There are 4 ways to turn a row about zero (a turn may also mirror it). The second row of each pair is the first, turned, with some noise. The first 36 pairs use one turn. New pairs use 2 turns, one after the other, and a turn may come again.
Known pairs, each followed by its turns in order:
[ 22.8  -4.2 -14.4 -18.0   0.0   0.1  34.1   0.8]
[ -0.9 -20.2  20.3 -22.1  16.2  12.5   6.2 -19.0] | Q836

[ 20.0 -36.3  17.4  -2.8  -5.9 -13.4  51.6 -16.3]
[ 26.0  -6.6  -0.2 -49.6   3.8 -42.5  -4.8  -4.7] | Q216

[-15.7   1.3   2.3 -11.3   6.4  -1.4  -6.2  -6.0]
[  3.9   2.9  -9.3  -6.5  -0.3  -6.8  -9.6 -10.2] | Q758

[  0.0  12.8  13.0 -25.5  10.9  19.4  51.6  10.3]
[-18.8  27.6  22.3   6.9  19.9  24.4  14.8 -40.2] | Q758

[-21.2  48.6  -8.9  11.6 -26.6  -9.7   1.8  -3.8]
[ -1.9   4.7  -0.7  -8.8   6.2  60.1  -6.1 -20.4] | Q216

[-13.2   7.9   2.6 -10.2  -2.5  23.9  -6.5  -2.5]
[-10.4  -9.1  -4.1 -10.4  12.5  -9.4  14.9  -9.6] | Q221

[ 24.7  30.1 -12.7  -6.3  -3.1   0.6   4.2 -10.8]
[  4.8  -0.9 -17.5 -15.6 -17.1  21.2  15.8   8.3] | Q216

[ 22.1  12.9  -6.5 -15.6  24.8  -1.0   4.2  30.0]
[ -8.9  17.4  14.3  10.0   7.6 -33.2 -18.2  -4.9] | Q221

[ -9.1 -25.8 -24.1  -0.7  33.6 -38.7  13.6 -51.6]
[-11.7  10.1 -29.0 -65.1  26.1  -5.9  32.0  14.0] | Q836

[-51.6  -8.6  -1.2  24.1  10.8   4.0 -13.1   3.8]
[ 11.3  34.3 -16.4 -14.5 -18.9  -8.3 -36.2  23.9] | Q836

[ -3.3 -19.2 -20.6   8.2 -51.6 -12.6   5.3 -17.4]
[-24.6  14.2  16.6 -43.5  18.4   6.4 -15.2  14.9] | Q216

[ -2.3 -22.6  13.5  -8.5  23.2   6.7   2.5  22.0]
[-17.2  17.9 -18.0   7.8  10.5 -14.4  -6.3   6.7] | Q221

[-51.6   1.9  -1.2   1.3  -7.9   0.9  23.7  -2.1]
[-20.6 -12.9   5.5  -5.8  25.5   3.5  -9.9 -42.2] | Q216

[ 51.6 -16.0 -46.4  15.3   0.3   0.8 -25.1  25.4]
[ -4.3  10.5  33.8   4.3 -33.8  -4.7  35.7  56.3] | Q216

[  2.7 -10.8  -2.2   0.3   7.7 -35.5  -0.4   1.6]
[ -4.3   8.0   7.0  15.0 -10.5  16.2 -24.7   9.0] | Q221

[ 12.5 -13.6  32.0  13.6  48.6   6.1 -50.0  -2.0]
[  2.1  28.5 -42.8   3.9  27.6  10.4 -43.7 -35.3] | Q221

[  8.3  10.1 -14.6  -7.2 -12.4  16.0  16.1  34.0]
[-19.4 -21.4  11.9   4.3  10.3  35.0  -5.3 -12.6] | Q758

[-18.0 -37.5 -17.5  -9.6 -25.6  -6.7  -8.8 -23.9]
[ 10.0   6.0 -15.6 -21.9 -26.8  27.4  29.1  17.6] | Q836

[ -6.6  -9.5 -19.6  46.4   3.8  -9.4   2.6  12.0]
[ 27.9 -11.7  15.2  34.5 -18.5   9.8   5.5  20.4] | Q758

[ -9.9  -6.0   5.5 -14.3   5.9  -2.7   7.6   0.9]
[-9.4  6.9  1.5 -4.1  5.6 13.7 -6.1  5.9] | Q836

[-34.1  28.1  -3.6 -11.5  20.9  -3.5   0.2   6.2]
[  9.2  12.9  -5.7   0.8  30.9   0.9 -26.0  23.8] | Q836

[ -8.5  -1.7   0.7 -11.3  19.3  -3.4  13.5 -14.0]
[-12.2   8.7   9.1  -2.4  19.2   9.3   2.5   5.6] | Q221

[-10.4   2.4 -30.7  -2.3  -5.4 -36.0   0.7   7.3]
[-18.6  27.4  16.8 -12.2 -22.8  12.0  -1.5 -12.3] | Q216

[-46.6  15.9  17.2   3.9   4.0   8.7 -17.8   0.8]
[-27.1   0.1 -12.9   1.5  -0.1  21.7  21.0 -37.9] | Q221

[ 16.8 -16.5  -3.5  51.1  -3.4   1.1   4.8  -7.2]
[ 13.6 -27.9  35.9 -15.3  -6.6   3.0 -16.6  21.9] | Q216

[  8.3 -11.5  -3.2  -0.6   8.7 -11.5   6.2  -4.7]
[  2.1   3.6   5.2  -5.9 -14.8 -15.4   2.2  -1.5] | Q216

[ -1.9 -15.9  20.0  -8.7 -16.3 -15.7  39.8   5.2]
[-10.5  24.2  16.1  -8.1  12.9  29.7  14.6 -29.6] | Q836

[ -4.7   4.9  28.3 -32.6  23.4  -5.9   7.0  -5.6]
[-30.0  29.6   2.1 -23.9  10.5   2.4  -6.3  -2.4] | Q221

[  7.2  43.3  10.6 -42.6   2.9  -6.0  51.6  -6.1]
[-28.6  12.3   7.4   8.4  37.3 -14.3  16.8 -59.5] | Q758

[ 14.8   8.5   3.1   8.2   9.7  11.0 -51.6   3.8]
[-21.2  -8.8 -37.5  -9.1 -16.6   1.7   0.5  32.2] | Q758

[ -8.7  13.5  -2.0  12.1  16.9  -4.4 -51.6   5.8]
[ -5.4   1.8 -15.0  16.5 -12.0 -33.1  -4.4  38.1] | Q836

[-28.9   3.1 -15.2 -19.5   5.7  20.9  -3.7  -1.5]
[ -1.6  11.2  -5.6  -8.1 -20.7  10.3 -22.5 -25.7] | Q758

[ 12.4 -15.1  -8.6  -5.5   5.6  -6.1  15.2   0.1]
[ -2.5   4.0   8.9   4.7   9.9  -6.5 -10.6  24.1] | Q221

[  2.9  16.2  -3.9 -24.8   5.3  -8.9  12.6  11.6]
[-7.4 -7.9 15.3  8.4 26.7  4.5 -3.5  4.0] | Q836

[ -4.5 -20.8 -12.0  -7.1   4.1   1.5 -45.8  37.0]
[ 12.6 -14.6 -30.5 -15.2  -3.6  29.8 -30.3  27.7] | Q758

[ -0.4 -51.6 -51.6 -17.0  51.6 -12.2  15.9  51.6]
[ 22.6  17.4   9.8  50.2  37.9  41.5 -72.2  14.7] | Q758

New pairs. What belongs after each?
[ -1.8  12.5  51.6 -25.1 -32.9 -16.7  -3.0   3.3]
[-49.9  -2.6 -27.3  37.9  -9.2 -13.7 -18.1  -1.3] | Q216 Q758

[ 17.5   1.8  12.6 -25.9  24.2  40.8  12.6  12.5]
[-15.3  -1.0   4.8  -4.1  17.8   6.2  42.6 -37.0] | Q758 Q221

[ 14.9  -0.8  -7.0  -0.5   1.2   4.6  15.2 -26.2]
[ 15.7   7.1  -5.7  10.6  -2.8 -18.5  19.4   3.7] | Q221 Q216

[-14.9  10.9 -18.0  15.5  16.0   3.4   3.4   4.2]
[  9.0  12.3  15.0 -16.4 -14.1   2.0  11.2   7.2] | Q216 Q758

[-10.5  -8.9  -8.7 -11.4 -23.3 -21.0 -16.4   1.9]
[  7.9   6.3  -7.0   6.6 -33.3  19.8   3.4   7.9] | Q221 Q836

[-50.5 -48.1  14.4 -29.6  -6.4  13.4  16.6  -3.0]
[ 33.4 -44.1 -11.5  26.1 -13.7  23.4 -38.6  13.5] | Q836 Q836

[ 7.7  8.9 15.0 -6.5  4.8  1.7 -4.0 10.4]
[  3.4  14.1  -9.8  -5.7  -6.6 -12.2  -7.2  -1.1] | Q836 Q836

[  3.2   3.3 -16.4 -18.1   4.2  37.9   0.9 -17.1]
[ 26.1  15.8 -24.2  23.2  -0.9  14.8  -1.5  21.7] | Q758 Q836

[ -4.2 -18.4  -0.4  46.1  12.1 -19.2   3.5   3.0]
[ -9.0 -17.7  13.9  21.3  16.4  20.5  25.7  25.1] | Q758 Q758

[ 13.2 -11.9  22.7 -13.1   3.9  19.3 -51.6  51.6]
[  2.2 -37.6  35.8  20.0 -10.1  54.1 -33.1 -10.4] | Q221 Q221

[ -0.5 -30.3   8.0   4.3  -7.2 -23.8  -5.4  -3.2]
[ 15.3 -12.1   7.6   6.5 -25.4  -2.4 -11.2  11.8] | Q221 Q836

[ -9.9  -7.5  11.9 -21.5 -44.7  14.6  14.4  15.0]
[  0.7  -9.7 -42.6   0.1  21.5 -34.5   2.6  -2.9] | Q758 Q216

[ 17.3  11.4 -14.5   3.3 -26.0 -21.8   2.1 -51.6]
[-31.1  26.4 -13.4  14.3  21.6   8.5  37.4   2.9] | Q216 Q216

[  9.3  25.8   0.2  12.6   4.2 -33.7   7.7  51.6]
[ 12.9 -41.1  -2.1 -10.8  -8.2 -25.9  44.6  -0.3] | Q221 Q758

[ 14.9 -17.5   4.5   4.0 -14.9  -7.6  -9.2 -12.0]
[-9.3 -1.4 13.7 20.0  1.6 -5.7 -6.3 15.1] | Q216 Q836

[-23.3  -2.0  51.6  -5.0  14.1   1.2  12.5 -16.6]
[-12.5 -23.1 -13.6 -23.5 -12.3 -31.3  31.8  22.6] | Q216 Q836

[ 15.2  -5.7 -29.1   2.0  -2.4  19.3  -1.9  -0.2]
[-10.9 -12.1 -20.8  -3.9  -4.0  -3.2 -14.0  23.7] | Q836 Q221

[-10.8  -1.7  43.7   1.9  -0.5  -0.4   0.4  -9.9]
[ 20.9  -5.9   1.8   7.9  19.1  -2.7 -35.6 -18.4] | Q216 Q221

[  3.8   0.0  13.0  -2.7   1.6  10.0 -28.9   3.5]
[  7.0 -18.0 -11.8 -12.0   0.0  -3.7  18.2  18.8] | Q221 Q836

[11.0  0.2  6.0  7.0  4.9  7.3  2.7  1.5]
[-10.8  -2.8   5.0  -2.8  -7.6  -2.8   6.2 -10.4] | Q216 Q836

[  0.7  -8.1 -27.5  16.7   1.2   5.2  36.0  19.6]
[ -9.9  28.9  25.5  -1.8  -8.9 -21.9  -8.0 -27.1] | Q221 Q836

[-2.3 -5.1  0.6 23.9 15.6 -8.7  1.8 -5.7]
[ 3.6  7.4  4.8  5.5 16.9  6.2 13.4 15.4] | Q836 Q836

[ 3.3  1.0  2.2 21.8 -2.7 15.1 38.7 -4.6]
[ 32.7  -8.1  10.7 -13.9 -10.6  -0.8  24.0 -12.7] | Q221 Q216

[ 14.4  -0.5  -6.5   7.5   3.3  -2.8 -21.2  -1.3]
[  6.4   5.0  17.1  17.8 -11.5  -4.7  -8.6  -1.2] | Q216 Q836

[38.4 20.0  8.9 51.6 17.5 25.7 24.6 -1.8]
[ 20.8 -35.8  44.9 -14.2  34.9  15.1 -12.2 -30.5] | Q758 Q216

[-0.7  3.4  0.2  7.8 42.4  5.9 19.9  8.8]
[  1.8  11.9  -2.9   3.7  26.5 -31.9 -18.5  -2.7] | Q221 Q836

[  8.8  -3.9  -2.2   0.4  26.4  20.0 -19.1  10.0]
[ -6.8  -1.0   0.2   6.6 -33.9  -1.4 -14.3  -0.8] | Q221 Q216

[  3.8  -5.0  -3.7  45.4 -13.3  -9.2  27.4  28.2]
[-35.7  -0.2 -19.9  25.2   7.2  15.3   8.5 -29.5] | Q216 Q836

[  2.4   4.0 -39.5   8.5 -16.7   1.7  13.4   3.9]
[  9.5  18.2 -26.8  12.9  -3.6  -3.4  -3.4  23.7] | Q221 Q221

[ -8.3   2.8  44.5 -30.0 -37.6 -32.5   6.4  -4.7]
[ -5.5   2.8 -35.5  24.0 -49.2  32.1  16.4  10.3] | Q216 Q216

[-42.0 -25.1  14.8  -0.8  31.8 -20.5  18.3  26.2]
[ 51.1   7.4  17.5 -13.3  28.3 -27.2  -6.7 -18.4] | Q758 Q221

[  5.4  -1.9 -13.4  -8.8   2.1 -51.6  -7.7  24.1]
[-36.8 -15.2   6.8 -23.8 -17.1 -29.1   0.4  11.4] | Q758 Q836

[ -3.0  19.0 -19.2  -4.7 -22.3  18.9   4.2  -5.6]
[ -1.6 -11.4  -2.0 -15.2   6.5  24.4 -27.9   1.2] | Q216 Q836

[ 15.1  14.9  21.3  -9.5  -3.2 -11.2  -8.1  21.7]
[ -0.3  34.9  -9.7  -4.5  -6.9 -22.3 -14.6 -10.2] | Q836 Q836

[  2.8 -11.2 -51.6   2.4  -1.4   2.8 -33.2   4.2]
[-29.6   8.1 -19.8 -15.4 -39.7 -14.2  11.7  -5.1] | Q221 Q836

[ -6.2  -4.8  -1.0   1.3   8.9  -5.1  18.6 -41.9]
[ -6.6  11.2  -7.3  -7.3  26.3 -33.6   9.6  -6.2] | Q221 Q221

[  5.1 -51.6 -21.2  -3.1 -21.7  -6.2  -6.4 -11.5]
[-13.5  -3.3 -41.0 -23.4  35.0  16.2   6.9  16.4] | Q758 Q758

[-51.6  -7.8  27.8 -19.8 -29.7 -25.6  -3.7  -8.5]
[  0.5   1.2  14.2 -15.0  36.2  23.6 -13.6 -54.6] | Q216 Q221

[ -8.4 -48.6  -0.1  18.2 -10.8   4.5 -11.3 -28.4]
[ -9.6 -39.1  25.4 -13.3 -20.5 -15.3  26.2  15.8] | Q836 Q221

[ 17.1  12.8  12.9  -1.5 -23.9  -5.5 -26.4  -2.0]
[  4.6 -16.6  -5.3  14.6  -7.6  13.8  31.9  10.8] | Q221 Q836

[-11.2  -4.4  20.6  13.5  11.0  19.8 -26.3   6.2]
[ 12.7 -16.9  25.3   4.4  24.6  14.4  -2.0   4.4] | Q221 Q221

[  8.1   4.9  31.3 -23.6 -12.3  -0.3  12.0  12.8]
[ 21.4  10.1  31.6   1.7  17.1 -12.7 -18.0  -0.3] | Q216 Q221

[ -4.0   1.8  17.0  33.9 -12.7 -25.7  13.0 -49.5]
[ 14.8  -7.2 -11.3 -22.0  20.1 -58.4  22.6   3.1] | Q221 Q221

[ -6.7  39.5  16.9  18.4 -49.9   1.6   4.0  10.4]
[ 12.3  30.8  54.1 -20.6  12.7   3.3  -6.0  -5.0] | Q758 Q758

[-27.5   5.6   0.3   1.9 -13.8  -3.6  -3.5  15.6]
[ -3.9 -24.6  -5.9  -1.7  -8.9  10.0  15.6 -11.5] | Q758 Q836

[  7.4  18.6  -8.1 -11.8   8.3   2.9  -2.2  10.0]
[ -2.2  15.4 -19.4   9.5   0.8   4.1 -13.7  -0.9] | Q836 Q221

[-16.9   1.3  21.3   6.0  14.1 -20.7   1.9   7.0]
[ 10.7   5.8   2.0   5.8  17.5 -16.7 -13.7  10.2] | Q836 Q836

